The rows of a group lie close to one hidden flat surface of 9 dimensions, which passes through zero. Surfaces can cross.
Some rows, each with its group after it:
-2.91 1.09 1.88 1.77 1.02 0.74 -0.60 -2.68 -0.67 1.07 -1.15 0.33 -0.53 0.13 1.36 -> vegun
-5.63 2.49 5.15 1.30 -0.43 -1.78 -4.03 -0.99 5.80 0.24 -7.50 4.52 -0.97 -1.28 -1.42 -> Kemuz
-0.57 0.18 -1.38 -2.37 0.92 1.30 -1.91 -2.31 -0.71 -0.35 1.05 -2.29 -2.08 2.60 5.49 -> vegun
0.31 -0.71 -1.17 1.65 1.64 -0.96 -2.81 -0.96 1.54 -0.29 0.08 -3.00 4.15 -1.01 1.01 -> Kemuz
2.13 0.02 -2.64 0.67 0.31 -0.44 -0.80 0.05 -1.86 -0.59 1.99 0.61 1.36 1.38 4.53 -> Kemuz
0.54 -1.59 -1.22 0.03 2.22 2.15 0.15 -1.71 3.23 1.19 1.12 -0.26 -0.05 1.20 1.42 -> vegun
0.81 -1.60 -2.38 -0.07 1.40 2.73 -0.82 -1.65 3.68 2.11 0.89 0.47 0.46 1.22 1.46 -> Kemuz
-2.89 1.11 -1.86 -2.11 2.17 0.05 0.91 -5.09 -2.93 -1.78 -0.36 -2.29 -0.10 0.43 -0.77 -> Gibo
0.44 -0.21 -1.94 -4.56 0.35 -1.50 -0.15 -2.42 1.04 -3.45 -0.20 0.76 0.05 1.00 1.09 -> Gibo
2.49 -2.14 -4.39 -2.30 0.58 1.24 -0.78 -3.00 3.89 5.05 3.33 4.79 2.19 1.28 0.47 -> Gibo
2.00 -0.18 2.21 5.69 3.04 0.87 -0.57 0.12 2.35 3.67 -1.50 2.76 -4.28 0.47 3.75 -> Gibo
-0.34 1.04 1.79 -2.18 -1.90 -0.91 0.81 1.17 0.42 -3.56 -2.29 2.11 0.22 0.55 0.53 -> Dugep
-1.17 1.40 -3.28 -1.71 0.49 -0.39 3.82 -4.34 -4.16 -2.04 -0.06 -2.25 4.32 -0.43 -2.42 -> vegun
-0.37 -2.41 2.47 4.95 -0.19 -1.32 2.11 1.67 -3.65 -3.12 3.97 -2.23 5.49 0.46 7.83 -> Pazip
-1.32 -0.96 -1.16 -1.15 -1.91 3.18 5.08 -2.81 3.14 1.86 0.67 -4.69 5.69 -0.41 3.48 -> Pazip
-3.62 -3.17 0.30 -0.67 1.33 -5.04 -3.62 0.60 1.24 -3.12 2.84 1.78 4.28 -2.06 -0.77 -> Gibo
0.85 -1.27 5.25 0.19 -0.73 -0.11 2.02 -0.84 3.73 0.37 -0.69 0.72 0.43 -1.55 2.38 -> Dugep
3.88 -2.10 -2.14 4.11 1.75 3.17 4.23 3.53 0.22 0.59 1.76 1.46 -0.65 1.09 -2.58 -> vegun
4.04 -0.68 7.63 -2.48 -3.65 -1.27 2.75 2.24 1.49 1.06 1.71 -0.94 -2.22 -1.22 6.36 -> Gibo
-0.63 1.48 -1.34 0.22 0.01 1.16 1.36 -0.31 -3.64 -2.47 -0.48 -4.02 0.77 0.11 -1.72 -> vegun
-0.08 0.15 0.86 1.22 1.34 -0.67 2.16 0.02 -1.84 -0.60 -0.22 -2.72 0.27 -1.13 -0.64 -> Pazip
-0.80 -0.24 -1.46 3.38 2.64 -1.60 -2.54 -1.29 -2.59 -1.53 0.18 0.60 2.62 0.38 1.05 -> Dugep
-0.64 -0.54 2.00 0.17 -0.23 -1.10 0.00 1.88 -0.04 0.65 1.16 2.36 -1.44 -0.75 -2.18 -> vegun
-0.19 -0.38 4.95 -1.95 -1.54 -1.36 -4.01 0.07 1.53 -0.34 0.36 -1.33 -1.69 0.30 6.73 -> Pazip
0.34 0.15 2.55 1.81 -2.39 -5.10 -1.25 2.88 -1.12 -0.58 0.84 4.34 3.54 -2.40 0.53 -> Gibo
-0.09 1.46 -2.82 -4.57 -2.87 0.04 2.19 2.34 -1.97 1.60 0.47 -3.82 -3.03 -1.69 -5.24 -> Dugep
6.86 -0.96 -1.73 2.68 1.43 1.95 7.28 0.43 2.42 0.52 -0.84 0.09 0.86 -0.77 2.59 -> vegun
0.78 2.50 -2.55 0.72 -2.15 -0.64 1.85 4.09 -5.75 3.06 2.09 -0.90 -2.20 -1.92 -4.51 -> Dugep
-1.28 2.40 -2.57 -4.26 -2.15 -2.15 -3.97 -2.11 -3.37 1.35 1.33 -0.15 1.47 0.19 -0.69 -> Pazip
1.41 1.90 -1.70 -1.93 -2.82 -1.02 0.25 2.05 -2.58 1.25 0.06 1.74 -0.91 -0.93 -4.58 -> Kemuz
1.14 -1.04 3.54 -1.71 -0.39 0.95 3.12 -4.18 2.93 0.18 -0.59 -0.02 5.26 -1.49 -2.47 -> Pazip
1.66 3.16 -0.12 -0.53 -0.10 2.25 -2.40 -3.17 -6.19 1.73 0.70 -0.55 -1.56 2.80 0.87 -> Kemuz
1.35 1.14 0.12 -3.12 -2.65 1.88 2.59 0.64 0.88 1.60 -1.46 3.14 -2.87 0.67 -0.85 -> Dugep
0.91 -0.99 -0.10 -3.50 -1.74 0.42 1.93 0.39 4.49 0.84 -0.30 0.38 -0.80 -0.60 1.03 -> Kemuz
1.87 1.30 2.77 0.16 -0.43 -3.77 -4.76 1.70 -1.52 1.36 0.06 2.04 -2.75 -1.28 -0.95 -> Pazip
-0.49 1.66 3.18 -2.27 1.96 -0.19 -1.00 -3.62 0.37 0.28 -1.68 -5.67 -3.55 -1.19 0.50 -> Pazip
0.72 -0.54 -0.13 -1.20 -0.17 1.06 -1.95 0.15 4.62 2.03 -0.97 -1.65 -2.54 -0.09 2.84 -> Dugep
-0.78 -0.25 3.01 -1.44 -1.79 0.93 -1.34 2.30 2.13 1.05 -0.78 -1.19 -2.24 -0.81 -2.00 -> vegun
-1.74 0.12 0.17 1.49 0.92 -1.34 -1.12 0.31 -0.29 -1.45 -1.21 -1.95 0.84 -0.98 0.01 -> Kemuz
1.67 -1.01 1.59 0.66 -0.88 1.70 1.01 -0.48 1.52 2.64 1.68 1.49 1.15 -0.12 1.37 -> Pazip
1.38 2.40 -3.08 -2.36 -0.59 -1.26 -1.93 -1.29 0.09 1.80 -1.65 -0.29 -0.91 -0.47 -0.92 -> Dugep
3.98 0.19 2.38 3.87 1.26 -1.86 0.67 -0.81 0.70 5.11 0.02 -1.68 3.83 -4.61 -2.43 -> Pazip
2.22 2.20 1.22 3.17 -1.47 -2.57 -0.25 4.13 -2.79 2.13 -0.84 2.20 -2.58 -1.98 0.33 -> Dugep
1.04 -0.58 -0.03 4.37 1.27 0.14 -2.23 0.72 -0.92 0.88 0.26 0.70 2.03 -0.10 0.04 -> Kemuz
2.13 -0.41 4.00 -1.07 -0.65 -0.39 2.47 -1.72 -0.16 -1.03 0.70 0.78 1.73 -0.43 2.21 -> Kemuz
-1.04 -2.43 0.23 -5.85 -0.55 -0.36 1.73 -1.01 0.26 -2.09 3.75 2.79 -1.36 1.33 -0.77 -> Gibo
-0.80 -0.79 1.92 2.58 -0.48 0.28 -0.61 1.18 0.60 -3.05 -0.48 2.57 2.42 1.11 2.54 -> Dugep
-4.67 -1.09 2.64 -2.45 1.84 -0.61 -1.00 -3.17 -2.18 -1.69 2.71 -2.47 -1.88 0.39 1.31 -> vegun
-2.34 0.49 -1.75 1.42 -0.40 0.79 -1.84 0.18 -0.33 -0.02 -1.19 -0.85 1.79 0.27 -2.57 -> Gibo
-1.31 -0.55 -1.39 0.16 -0.17 -0.48 0.68 3.34 -1.22 -4.40 -1.12 -2.13 -0.69 -0.08 -3.45 -> Gibo

New rows. What belongs after each?
2.37 -1.92 2.14 2.74 2.95 -0.91 -4.48 -2.28 2.40 0.69 0.28 0.89 1.86 0.15 3.59 -> Pazip
-0.96 1.80 -1.34 -2.67 -3.52 0.42 0.59 2.49 -5.18 1.14 3.25 2.95 -4.06 1.79 -0.71 -> Pazip
0.71 -1.22 -1.16 0.68 2.65 -2.21 -1.26 -0.98 1.50 0.31 0.45 -1.85 1.80 -1.50 0.78 -> Gibo
-0.65 -0.21 -5.43 1.22 -1.87 0.42 -3.00 3.55 0.13 1.55 1.15 -0.09 3.02 0.17 -2.46 -> Dugep
-0.02 2.06 -0.04 0.45 -0.51 -0.93 1.11 -3.14 -3.33 1.62 -0.43 -1.93 2.65 -1.30 0.23 -> Gibo
1.72 0.12 3.11 2.79 1.83 4.39 4.21 -0.62 1.14 0.38 -2.55 -3.05 -2.69 0.22 2.10 -> vegun
1.29 2.78 -0.71 0.41 -1.41 -2.09 -0.12 2.76 1.43 4.19 -3.20 -0.11 -2.06 -4.04 -5.47 -> Pazip
3.51 -1.20 -3.51 -1.08 -1.11 -2.52 0.56 2.08 -0.96 -0.69 3.00 -2.17 2.75 -0.73 1.97 -> Kemuz
0.30 -0.09 6.09 0.78 2.17 3.02 -0.26 -4.09 0.25 1.46 0.34 -5.96 -0.44 -0.29 1.92 -> Kemuz
-3.69 -1.18 2.04 -0.54 -1.26 -1.30 -3.33 -1.12 0.56 1.71 2.79 0.53 4.41 -0.90 1.01 -> Gibo
4.48 -1.53 -2.28 0.79 3.19 -3.54 2.82 1.29 0.68 -0.96 0.82 0.92 -1.67 -2.10 -0.42 -> Gibo
2.42 0.34 -1.16 -0.73 0.17 -0.60 2.49 -0.09 -1.12 0.07 0.39 1.30 -0.70 0.33 2.39 -> vegun
0.88 -0.62 0.91 1.09 3.12 -0.86 3.06 -2.97 -3.28 2.04 2.39 3.80 -2.01 -0.97 0.08 -> Gibo
3.06 -0.37 2.71 4.22 0.46 -0.46 -0.39 1.17 -1.65 0.81 0.54 2.74 2.15 -0.52 -0.38 -> Kemuz
-0.25 0.31 3.99 -0.75 -2.14 -0.86 0.37 0.23 -0.48 0.71 0.84 5.25 -0.88 0.53 3.23 -> Gibo
1.68 2.64 1.72 -0.08 -1.30 -2.08 0.95 1.66 -1.49 -3.89 -4.40 2.67 -2.82 0.37 2.55 -> Gibo
1.90 -3.14 -2.38 2.43 3.50 -1.99 -1.46 3.65 3.77 -2.18 -0.24 -3.93 -0.62 -2.15 -1.91 -> Gibo
-2.75 1.04 0.33 -2.84 -5.94 2.96 -0.88 3.72 -0.22 -2.96 -0.94 -4.20 2.13 1.32 -2.94 -> Gibo
-0.16 0.88 1.78 -2.58 -1.36 -1.38 -1.91 -0.02 -4.51 0.11 2.69 0.68 -1.55 0.60 0.93 -> Pazip
-1.32 0.69 -5.53 0.78 1.23 2.20 -3.36 -1.01 1.85 -1.81 -3.94 1.94 1.06 2.90 -1.88 -> Gibo
-1.87 0.01 -0.35 0.27 3.09 -1.42 0.21 -3.92 -2.96 0.44 1.56 -1.16 0.92 -1.40 -0.46 -> Gibo
4.37 1.68 0.58 4.74 -0.41 1.78 2.27 3.79 -0.18 3.44 -1.84 1.84 -2.40 -0.79 -0.80 -> Gibo
2.65 0.41 2.11 0.34 2.00 -2.91 -2.15 -0.65 0.97 -0.31 -3.05 1.19 -0.21 -2.88 -6.33 -> Pazip
-0.64 1.47 1.95 -0.13 -1.88 -3.30 0.15 2.18 -3.11 -0.92 0.26 -1.70 0.08 -2.16 0.34 -> Pazip
-4.73 1.55 2.01 4.64 1.64 1.31 -1.19 -1.87 -4.12 0.37 -1.18 1.82 -1.64 1.66 0.24 -> vegun
4.07 1.48 4.10 0.39 -3.17 -3.96 5.00 5.07 -2.07 -1.17 -1.97 1.20 -1.04 -3.42 -1.56 -> vegun
-0.89 -3.09 -0.28 1.35 3.14 1.14 -1.40 1.91 -0.06 -5.37 0.92 0.97 -1.73 2.34 -2.59 -> Dugep
-2.74 0.61 1.15 0.46 -1.10 1.16 -1.42 0.35 -0.26 -1.60 -0.82 -3.99 0.72 0.34 -0.86 -> Gibo
3.13 -0.87 -0.28 -1.38 2.66 -0.92 2.94 0.12 0.81 -1.04 1.11 -4.00 -2.21 -1.78 1.08 -> Gibo
0.68 1.50 -4.43 -0.75 -0.58 -1.80 -4.30 -0.80 -3.45 1.81 1.97 3.62 2.09 1.29 -2.10 -> Pazip
2.97 -0.38 0.15 -6.46 -2.02 -1.07 5.92 -2.08 -3.75 0.74 4.64 1.58 0.65 -0.47 -0.87 -> Gibo
-1.60 -1.90 -0.38 1.17 1.61 1.80 4.42 0.31 -2.89 -1.80 2.34 -1.56 -1.24 0.54 -3.39 -> Kemuz
4.19 0.60 2.82 0.39 2.25 -4.81 -0.05 0.00 -0.08 0.51 -2.24 1.19 -1.84 -4.21 -2.34 -> Dugep
-1.19 0.99 1.46 -0.13 -5.67 1.98 -1.34 7.07 0.82 -2.83 -2.16 -1.24 0.20 0.78 -1.96 -> Gibo
-1.36 1.18 1.59 -1.27 -3.82 0.86 3.80 5.17 -3.50 -0.33 1.58 1.12 -6.71 0.83 0.55 -> Pazip
-0.60 0.48 -6.54 -2.45 1.48 3.29 -3.01 -1.33 -4.93 -1.59 3.32 -1.27 -3.47 5.82 3.34 -> vegun
-0.73 -0.41 1.85 -1.24 2.95 -0.74 -0.74 -1.75 0.84 -4.32 -2.41 -1.25 -1.89 -0.33 -3.09 -> Pazip
0.67 0.31 -3.78 1.10 0.43 1.14 -1.16 -1.40 0.82 2.96 -0.16 -3.37 3.53 -0.77 -1.51 -> Gibo
-0.21 2.55 0.73 1.24 0.11 3.27 0.47 -0.56 -5.19 2.53 0.29 2.38 -4.07 1.97 -4.24 -> Kemuz
-0.81 0.17 -3.26 2.74 0.79 2.46 3.93 0.32 1.53 1.80 -0.76 -3.90 -1.05 -0.49 1.39 -> Pazip
0.60 -1.18 -2.52 2.64 2.14 5.51 0.01 -2.57 3.34 4.39 -0.24 3.20 -0.18 2.24 -0.66 -> vegun
-0.09 0.87 -4.49 -2.73 1.92 -2.37 1.57 -3.10 -3.27 -3.22 -1.02 2.43 0.45 0.34 -2.46 -> Gibo
-3.83 0.12 3.73 -1.57 0.12 -8.14 -3.78 -1.67 0.80 -2.39 -0.36 -0.65 2.82 -4.19 4.28 -> vegun
-2.49 -0.34 2.42 -0.99 -3.79 0.99 3.36 5.75 -1.61 -4.56 0.53 -0.72 -3.16 1.23 -0.83 -> Dugep
-1.84 -2.14 0.09 -2.55 -2.17 1.04 1.23 4.04 -1.13 -1.93 3.15 -0.40 0.18 0.63 -4.99 -> Gibo
2.89 -0.84 -0.32 -3.35 -0.18 -1.98 1.72 0.75 1.93 -1.35 0.66 1.75 -1.06 -0.21 1.91 -> Gibo
2.58 -0.31 -1.82 -1.79 -1.36 -2.53 0.97 2.46 -0.83 -1.36 1.63 -1.89 -0.98 -0.23 2.66 -> Kemuz
-4.35 -1.05 1.32 1.54 -1.14 2.84 2.07 0.10 -3.18 -3.13 1.75 -0.64 2.15 3.07 2.75 -> Dugep
1.46 -0.74 3.76 -0.47 3.57 -1.74 0.89 -3.02 1.29 0.32 -0.55 -2.27 -0.90 -2.35 0.22 -> Dugep
-1.04 -0.89 1.83 -0.95 -2.17 0.92 -0.72 1.86 1.02 0.42 2.02 1.27 0.16 0.58 -0.61 -> Gibo
1.47 1.24 -4.47 -2.02 -3.02 -3.21 -1.92 3.38 0.87 0.87 -0.28 3.11 0.69 -0.50 -0.48 -> Kemuz
-1.64 1.71 -0.75 -1.41 0.32 0.26 -2.08 -3.82 -1.09 0.34 -0.83 -1.72 1.19 0.79 0.83 -> Kemuz
-1.07 0.55 -0.71 1.73 2.04 3.45 -0.68 -2.73 1.39 2.22 -0.93 -1.73 -1.28 1.18 1.52 -> Gibo
-0.32 2.68 3.80 0.94 -1.52 0.51 -3.05 -1.95 -1.22 2.90 -2.95 1.55 1.04 -0.60 -4.19 -> Kemuz
-2.26 -0.54 0.42 -2.73 -1.62 1.12 0.50 -0.36 2.99 -2.05 -0.17 -3.32 1.73 0.27 0.47 -> Dugep
-2.52 -0.68 -1.50 4.99 0.63 2.79 -1.73 -1.05 -2.02 2.40 2.48 0.55 3.18 2.83 5.95 -> Dugep
1.41 -2.03 -2.72 3.42 3.22 2.39 -0.46 0.13 4.24 0.83 -0.90 2.41 0.43 1.63 0.31 -> Pazip
-0.51 -2.27 -0.35 0.21 -0.65 -3.03 2.58 1.03 4.34 -1.97 -0.28 1.63 5.60 -2.19 -1.24 -> Kemuz
